Every row belongs to one group in each of 5 separate groupings. Each group adds its own fixed numbers to the row, and there is some noise. The rows also spread widely along 14 directions, which tell nothing about the answers.
In the rows, zero is written as 128.
Known rows, each followed by its group in each grouping:
[147 106 162  94 162 138  86  92 139  74 140  87 140 109 119  34 140 100
 166 151 122  97 123 115 128 125  99 123 131 125 135 134 170 132] -> kuzan j560 fitid j34 j953
[167 107 149  87 164  97 107 125 142 115  57 160 155 119  92 132 122 180
 137 134 156 183 116 140 180 175 106 101 132 108 125  57 172 155] -> fiz j602 paza j238 j14
[102 134 135 157 113 151 152  96 121 140 162 110 114  88 122 134 156 124
  81 106 104 130 153 133  99  94 163 120 136 126 106 160 110 116] -> Kufos j311 vese j855 j953
[ 87 136 175 121 134  64  97 102 160 117 160 135 123  85 126  88 118 127
  66 129 136 157  92 140 148 126 140 108  98 105 112  95 120 121] -> kuzan j270 sufu j34 j446
[172  94 100 174 121 135 143 157 144  76 159 108  95 143 138 158  91 122
 164 110 144  95 134 130  80 118 155 190 143  85  89 150  85 105] -> venum j270 fitid j238 j446
[106 115 135 138 125 124 113 107 146 111 106 128 152 107  55  92 144 183
  68 132 119 171 148 150 147 151 152  46 155 124 124  75 159 113] -> Kufos j59 paza j855 j14
[158 129 151 118 124 110 128 147  89 130 149 150 163 150 139 171 178  45
  61 115 129 111  88 198 160  63 137 126 150  84 126 184 172 130] -> Ked j59 vese j238 j526
[ 90  88 158  89 136 145 100  67 179  82 155 146 148 100 124  92 157 114
 128 171 105 169 153  61 105  86 130 157 147 140 106 116 127 145] -> venum j560 sufu j238 j471
[119 113 121 152 116 149 150  76  99 147  99 108 143 120 125 164 138 143
  71  96 126 127 140 123  66  81 155 181 157 113  93 179 153 139] -> bano j311 fitid j855 j471
[188  68 127 125 145 155 153 128 135 144  87 118 118 102 119 148 124 174
 140 130 137 136 165  97 139 143 143 138 116 114 133  99 107 136] -> fiz j602 paza j238 j526
[102 129  88 139 134  93  84 158  72 209  69 130 164 173 110  84  70 155
  25 187 166 108  91 145 131 163  89 116 100 157 178  93 138 138] -> Ked j270 fitid j34 j953
[104 154 142 145 133 105 138 184 121  98 145 179  88 123 128 127 117 120
 106  87 158 109 109 145 148 128 112 151  95  97 105 137 140  87] -> bano j560 fitid j855 j14
[149 104 182 107 117 143 142  98 106 115  94 176 102 124 133 153 140 165
 109  77 121 130 152  89 158 121 148 154 145  76 105 132 143 119] -> bano j560 sufu j855 j526
[143 136 116 116 109 135  91 119 155  66  89  86 120 156 165 101 116 144
 213 116 124 117 105 148 103 127 138 134 162 120 104 156 147  96] -> venum j270 fitid j855 j14
[178 114  90 112 189  76 133 149 182 168 113 132  70  64 105 156 110 140
 150 113 138 174  94 146 156 176 162 159  77 139  83 127  77 134] -> fiz j59 vese j855 j526
[ 94 163 139 143 103 172 168 140  73 168 120 157 129 133 130 164 146 178
 144 114 118 140 180  97 122 136 106  91 118 153 157  96 107 144] -> Kufos j59 paza j855 j14
[167  55 147 120 121 164 131 117 137  73 105 123 150 145 123 142 135 164
 153 139 142 117 164  86 125 114 127 144 155  84 137  84 142 142] -> kuzan j59 paza j855 j446
[101 196 170 193  82 149 167 133  44 128 143 124 130 148 124 146 149 141
 104  66 129  92 161 174 107 112 107  69 150  99 143 138 158 119] -> Kufos j311 paza j855 j471
[155 130 154 128 142  86 103 114 140 103  72 120 135 129 116 122 107 171
 139  93 145 161  98 166 147 163 134 107 151  88 108  95 163 129] -> venum j560 sufu j238 j14
[ 74 171 128 174 133  90 121 166 133  97 125 119  93 113 118  83  80 156
 121  83 170 105 102 140 101 148  91 147  84 123 115 111 145  91] -> bano j560 sufu j855 j14
[110 134 161 171 119 158 128  86  78  80 145 149 146 151  82 126 107 165
 136 122 130 131 182  80  61 137  91 152 177 112 119  86 150 171] -> venum j560 fitid j855 j14
[189 119 137 151 130 103 151 167 109 155 135 149 111 136 122 190 107 153
 113 120 137 151 130 159 168 172 161  96 134  88 129  80  64 154] -> Kufos j311 paza j238 j14
[122 156 167  75 124 132  94  52 107 147 129 163 137 127 114 106 152 127
 120 126  78 148 145 100 144 129 131 109 163 140 114 148 131 162] -> Ked j311 sufu j855 j446
[153 126 135 191 106 151 162 135  71  92 141 160 125 163  98 182 112 149
 118  83 144 101 168 131  86 123 121 164 176  69 104 128 143 141] -> venum j311 fitid j855 j446
[115 157 128 153 128 115 157 136 101 141 176 139 124 125 119 169 141  98
 118 114 128 131 124 144 104 106 126 148 124 133 112 148 103 156] -> bano j59 paza j855 j471
[160 137 137  74 117 178 163 124  99 164  53 164 115 126 180 180 172 154
 189  92 114 140 148 107 164 111 129 136 121 134 130 170 152 119] -> fiz j602 fitid j855 j526
[120  87 165 124 133 176 142 149 130 104 139 172  93 100 106  80 117 191
 146 158 137 117 200  46 163 170 103  91  89 131 156  48  89 110] -> Kufos j270 fitid j855 j14
[145 111 172  81 139 132 141 142 216  99 130 127  90  63 190 126 164 159
 242 128 125 185 126 102 187 142 149  84  87 133 133  90  66 118] -> Kufos j311 paza j238 j526
[100  82 152 118  88 179 126 174 127  92 145 176 113 153 143  74 140 139
  96 185 129  83 181  78 176 113 119  77 114 118 170  84 108  74] -> Kufos j270 fitid j855 j471
[157 100 126  75 161 113 118  95 113 205  81 143 150 119 136 172 135 146
 106 164 134 184 110 111 147 136 147 141 111 150 126 115  99 181] -> Kufos j270 paza j855 j14
[155  95  69 139 153 118 143 123 162 147 112 105 135 132  98 186 120 148
 131 151 134 192 127 128  90 141 182 160 146 152 105 112  85 160] -> Kufos j560 vese j34 j471
[ 97 227 123 164  88 110 140 138 114 109 180 143 116 162 168 198 111 131
 230 108 110 182 119 146  77 132 125 131 162 150 111 126  70 170] -> venum j602 fitid j238 j526
[109 118 170 172 119 139 128  71 102  97 104  85 168 117 117 115 132 166
 109 104 151 126 139 129  70 101  97 138 159  97 130 109 186 151] -> venum j311 vese j34 j446
[121 110 119 151 159 125 124 120 126 160 134 100 126  93 118 103 100 142
 121 154 141 126 132 103  94 134 101 153  94 150 134 108  96 155] -> venum j59 fitid j238 j471
[163  86 152 125 141 140 142 123 124 144 152 151  99 104 116 125 139 128
 104 141 113 127 156 105 160 137 157 120 125 116 123 123  88 130] -> venum j560 fitid j855 j526
[134 194 134 154 122 131 158 103  83 147 180 146 110 125  64 156 128 156
 174 108  81 164 183 124 109 178 135  88 156 156 113 104  85 179] -> kuzan j602 paza j855 j526
[176 105 138  97 101 120  87 153 113 128  54 145 101 189 169 122  94 174
 140 140 124 101 111 137 198 153 135 115 156  84 143 111 124 100] -> venum j602 vese j855 j526
[132 159 120  99 129 115 116 131  96 151 108 168 130 154 128 144 133 115
 126 123 122 134 118 142 140 137 118 136 139 134 119 145 141 137] -> fiz j560 paza j855 j953
[173  82 166 128 158 128 153 180 112  85 161 174 130 121 113 126 157  81
 104 129 170  90 121 154 180 109 102 127 100  72 130 128 163 107] -> venum j270 fitid j34 j446
[130 162 152 145 147 129 116 116  89 111 178 138  65 120  92  76  84 131
 176 114 112  83 158  79 103 175  86 164 119 133 113 127  89 145] -> bano j560 vese j855 j526
[132 158 131  94 135 107  86 105 157 109 133 123 101 107 121  93 132 131
 175 114  95 151 110 140 144 141 146 105 140 133  98 146 117 113] -> Kufos j59 paza j238 j526
[150  82 115 149 116 144 114 129 157 121  73  87  94 117 129  86  88 211
 120 117 135 107 144 114 138 162 165 107 132 100 133 101 105  81] -> Kufos j311 fitid j34 j446
[117 113  96 123 153 104 118 146 148 149  99 152 129 111 114 133 101 154
 108 148 153 160 116 114 121 143 115 157 100 145 119  94 120 141] -> fiz j59 fitid j238 j471

New rows, each followed by its group in each grouping:
[156 148 116 118 130 149 140 118 103 160 172 126  82 142 155 155 116  97
 194 139  89 110 157  90  99 141 137 171 130 160 118 160  42 163] -> fiz j560 vese j855 j471
[129 159 186 121 110 117 123 108 122  90 125 181 114 133 141 154 113 174
 189 110 134 167 145  91 133 161 104 125 145 106 123  61 113 175] -> fiz j311 sufu j855 j526
[156  95 138  94 139 107 127 151 139 184  90 178 115 113 130 145 119 177
 103 169 134 176 128 113 207 182 145  84 102 135 152  53  79 151] -> fiz j59 fitid j855 j526
[115  97 145 144 125 140 131  89  96 187  84  97 168 129 151 141 124 172
  94 166 148 158 134  99  96 118 122 129 128 150 164  93 117 181] -> venum j560 fitid j855 j526
[186  75 130 121 145 142 107 150 121 115 132 158 102 141 104  83  89 149
 136 169 120  90 160  97 165 179 115 128 140 102 136  89  88 133] -> venum j311 fitid j238 j953
[156 111 164 112 167 112 128 156 165  97 157 136  93  69 135  93 132 111
 165 117 148 114 117 129 170 141 106 119  76 105 123 113 116 112] -> fiz j59 fitid j238 j446
[151  81 148  96 144 138 149 142 131 111 116 195 133 116 104 149 157 124
 103 133 145 141 156 111 166 119 122 137 117  99 113 107 149 122] -> fiz j270 paza j238 j471
[ 96 125 148 113  57 146  79 107  92  79  86 152 167 235 183 150 100 165
 144 167 140 125 136  83  92  95 106 151 193 103 151  85 139 148] -> Kufos j270 paza j855 j471
[106  86 162 150  89 161 158 118 141 138 115  49 133 108 246 152 136 153
 146 125 156 106 125  93  89  60 144 155  83 112 164 128  82 114] -> kuzan j270 paza j34 j446
[124  90 148 114 128 185 179  84  89 164  93 129 160 103 113 155 183 152
  93 121 115 142 173  97 119  98 138 134 130 143 130 144 152 141] -> bano j270 vese j34 j14
[117 210 113 149 101  69 105 194  71 148 151 168 107 184 124 126  85 108
  81 106 121  95  94 210 170 157 116  89 132  98 126 133 123 100] -> kuzan j602 paza j238 j953
[160 130 128 103 102 189 151 122 113 127 117 121 115 148 158 139 165 135
 194 124  73 113 167 122 150 122 152 105 163 137 131 164 112 108] -> venum j602 vese j34 j14
[145 127  70 126 132 163 126 134 132 133  85  78 128 147 159 131 100 140
 212 141 135 104 132  97  56 126 109 189 121 173 129 146 106 147] -> fiz j311 sufu j855 j14
[191 121 177 111 137  74  89 109 137 135  99 116 104 128 165 136  96 145
 138 110 128 133  88 156 175 160 148 118 144  73 121 113  98 149] -> Ked j311 vese j238 j471
[131 112  90  88 125 144 141 150 177  98 119 169 122 131 136 165 149 137
 178 136 113 171 136 110 136 126 168 152 131 140  95 131 114 109] -> kuzan j270 fitid j34 j14
[191 113 164  90 183 137 124 109 103 129 102 126 129  98  92  89 145 141
 178 132 140 130 132 122 163 168  98  97 109 132 141 112 158 151] -> Kufos j270 fitid j34 j526
[139 129  89 124 124 126 123 148 154  84 151 136 126 154 103 128 130 110
 153 149 117 140 120 141 122 124 152 143 158 139 104 143 124 123] -> bano j602 fitid j34 j526
[104 118 111 164 123 159 172 155 126  96 148 124 153 113  79 136 170 127
 106 124 149 133 162 148  99 101 129  95 118 139 125 122 157 103] -> Kufos j270 paza j855 j14
[110 132 190  82  85 133  98 123 192  39 113 124 147 139 206 106 168 136
 205 136 125 159 112 133 168  95 133  62 156 102 145  94 146 107] -> Kufos j311 sufu j238 j471
[167 124 127 106 147 124 147 156 114 127 121 150 124 140 156 179 141 101
 156 120 147 123 110 141 143 103 119 165 112 107 118 151 140 146] -> kuzan j602 fitid j855 j471
[191 107 127 100 121 158 125 147 111 127 169 149 115 167 132 136 141  86
 149 170  88 113 152 119 162 133 167 103 164 126 137 142  69 135] -> Kufos j560 fitid j238 j526
[151 115 142 108 130  92 130 129 159 153  61 130 126 110 135 153 121 202
 139 115 134 196 103 143 181 174 164  84 130 119 130  72 105 140] -> bano j59 sufu j238 j526
[ 84 186 144 111 126 101 122 112 170 118 157 157  96  77 124 103 155 121
 134 104 101 172 121 151 147 137 145  88 117 147  87 142 123 111] -> fiz j311 fitid j855 j471
[170  92 102 116 197 138 172 170 138 146 112 174 116  80  83 153 142 141
 154 132 157 153 140 111 148 160 104 165  79 142 110 111 126 147] -> venum j311 fitid j34 j14
[138 114 177 120 136  96 126  84 109 153 129 143 148 119 162 176 146 107
  69 124 139 167  94 140 129  87 148 161 140  90 112 140 133 171] -> venum j560 fitid j34 j471
[138 115 172 122 106 164 133 133 100  99 167 142 143 153 124 110 146 123
 135 167 106 103 174 109 158 126 113  74 145 116 164  82 113 147] -> kuzan j602 paza j855 j14
[108 119  87  83  95 114  97 142 178 103  88 138 162 176 158 134 154 118
 134 172 124 170  82 160 146 100 172 112 162 150 115 149 143 100] -> bano j270 fitid j855 j526
[132 108  69 116 170 141 155 113 169 140  71 109 151  93  79 145 150 162
 168 113 133 189 141 120  89 137 138 153 124 174  94 142 153 133] -> venum j560 sufu j238 j446
[ 87 109 155  81 124 157 134 109 163 136 122 126 131  88 192 116 158 145
 185 169 128 163 139  61 128 100 118 130  79 172 150 109  93 140] -> kuzan j270 fitid j855 j526
[170  90 151  99 109 148  85 104 110  95 118 134 169 189 147 120 122 116
 131 171 120 104 135 108 131 107 123 133 191  97 145 121 134 160] -> Ked j311 fitid j238 j446
[ 64 134 137 148  70 161 118 131 126  39 121 152 144 180 139 113 126 153
 129 128 140 112 154 100  91  78 104 145 173 107 125 116 182  99] -> bano j602 fitid j855 j471
[103 139 153 119 109 102 112  91 113 187 109 130 123 116 180 152 115 148
  85 120 115 158 108 126 126 110 152 140 120 120 112 140  87 134] -> venum j270 paza j238 j14
[120 164 140 129 102 138 126 126 113  51 114 152 148 177 111 153 140 147
 191  88 124 140 146 137 103 129 115 127 185 103 104 115 182 130] -> kuzan j560 paza j855 j14
[168 110 116 132 155 135 174 184 126 147  69 106 117 118 174 173 131 143
 182  95 183 117 107 142 136 132 106 160  73 122 149 131 133 118] -> fiz j560 vese j34 j446
[135 109 114 128 147  98 144 120 147 184  82 101 151  94 123 154 143 153
  90 134 143 186 100 170 137 138 165  94 107 149 122 117 118 138] -> venum j270 sufu j855 j14
[ 92 143 117 135  99 158 122 144  97 121 126 128 169 169 122 119 134 144
 139 157 125 125 153 117 107 116  96  90 148 151 164  99 134 136] -> Kufos j59 paza j238 j446
[ 73 129 171 131 125 124 143  79 120 197 135 137 136  71 163 148 130 169
  89 146 123 194 141  84 111 118 134 124  93 155 133  95  68 169] -> venum j270 fitid j238 j14
[ 95 104 152 115 177  80 128 127 168 146 127 148 122  48 100  94 134 149
  70 146 166 180  97 131 161 146 121 113  62 143 117  88 126 132] -> bano j270 fitid j855 j953
[121 101 156 177 107  99 122 142 150 106  99  90 118 119 140 112 111 169
  75 109 162 127 107 167 138 127 149  99 129  79 135  94 138  92] -> venum j560 vese j855 j526
[ 90 185  93 140 127 122  99 140 116 106 137 126 119 153 128 109  91 129
 179 126 133 123 117 121  69 128  89 157 130 153 115 139 130 131] -> Kufos j59 fitid j238 j471
[172  79  69 112 155  99 117  96 114 236   4  73 171 141 143 177 104 172
  66 146 159 161  73 153 109 131 166 171 133 143 124 151 129 174] -> bano j311 fitid j855 j446
[199  82 113  65 150 162 132 114 155 130  96 135 131 124 125 139 159 133
 198 150  99 156 149 107 160 148 161 119 150 148 119 145 110 138] -> Ked j270 fitid j238 j953
[122  86 183  92 146 117 124 124 171 110 150 157 128  76 158 128 158 116
 106 140 144 157 116 104 172  89 132 123  91 100 131 100 114 126] -> Kufos j59 sufu j238 j446
[135 137 151 124 155  72 154 174 118 163 175 185 104 121 152 198 129  84
 102 135 158 158  88 145 166 128 131 159  85 117 120 114  70 167] -> bano j560 vese j855 j471
[118 152 143  82 136  96 119 125 151  96 119 228 126 125  88 153 143 149
 142 110 112 206 127 131 171 159 136 114 150 116  75 101 147 127] -> venum j270 sufu j238 j14
[105 136 100 105 135 112  90 146 180  91 124 141 136 146 146 104 109 134
 204 180 137 162 109 113 113 140 100 143 132 162 120  99 110 143] -> venum j311 fitid j238 j471
[ 89 120 127 118 153 103  99 135 173 134  94 109 129  94 149  77 109 161
 140 152 156 160  98 121 131 144 106 122  89 152 138  95 124 118] -> venum j560 fitid j238 j953
[150 115 168 129 168 118 125 106 121 113 113  77 136  98 143 101 100 153
 197 127 174 118 114  98  93 146  76 156  78 126 149  82 126 174] -> kuzan j270 sufu j34 j446
[194  94 114 127 187 129 129 168 118  70 114 107 155 141  70  93 133  97
 165 127 176  84 112 162 128 143  81 145 119 105 132 131 208 130] -> kuzan j560 fitid j34 j446
[ 79 182 101 138  96 120  85 136 114 120 108 102 136 164 157  91 114 123
 126 133 133 107  91 158  94 102 111 123 139 144 131 162 156 102] -> Kufos j311 fitid j855 j526
[110 169  92 165 131 105 147 167 113 137  99 150 125 126  82 152 122 163
 109  85 143 151 116 187 126 155 126 104 128 131 103 126 164 105] -> venum j59 fitid j855 j14
[157 105 107 129 122 118 110 185 120 119  62 128 123 172 157 137  85 168
 138 141 175 110 101 144 149 151 125 126 115 105 148  96 127 104] -> Kufos j270 fitid j855 j14
[105 114 110 110  81 185 142 105 145 147 103 119 136 160 159 156 150 182
 171 164  88 173 187  70 111 125 175  95 167 174 147 105  67 135] -> Kufos j560 paza j855 j471
[124 156 128 149 102 121 138 142 135  86 201 149 119 148 103 141 146 102
 156 144 101 150 141 160 126 139 151  86 167 134 106 121  90 130] -> venum j270 vese j855 j526
[ 64 163 173 140 115  81  81 105 127 113 186 157 106 111 129  78  92 134
  77 142 122 135 107 114 128 137 114 122 124 118 117  93  96 140] -> bano j59 fitid j855 j953
[119 117 157 141 139 108 123 125 155 146 145 107 100  79 133  92 118 147
 106 128 121 141 129 128 146 149 146  97 100 123 125 102  78 114] -> venum j560 paza j238 j14
[121 108  94 113  97 117  98 105 179 167  75  96 121 128 181 126 110 173
 112 149  95 166 109 138 133 130 199 116 157 137 112 141  75 106] -> venum j311 fitid j238 j953
[129 127 112 165 104 145 148 133 109 125  98 108 151 144 113 147 128 155
 104 116 138 122 148 154  97 125 134 112 151 120 130 116 147 127] -> fiz j311 paza j855 j14
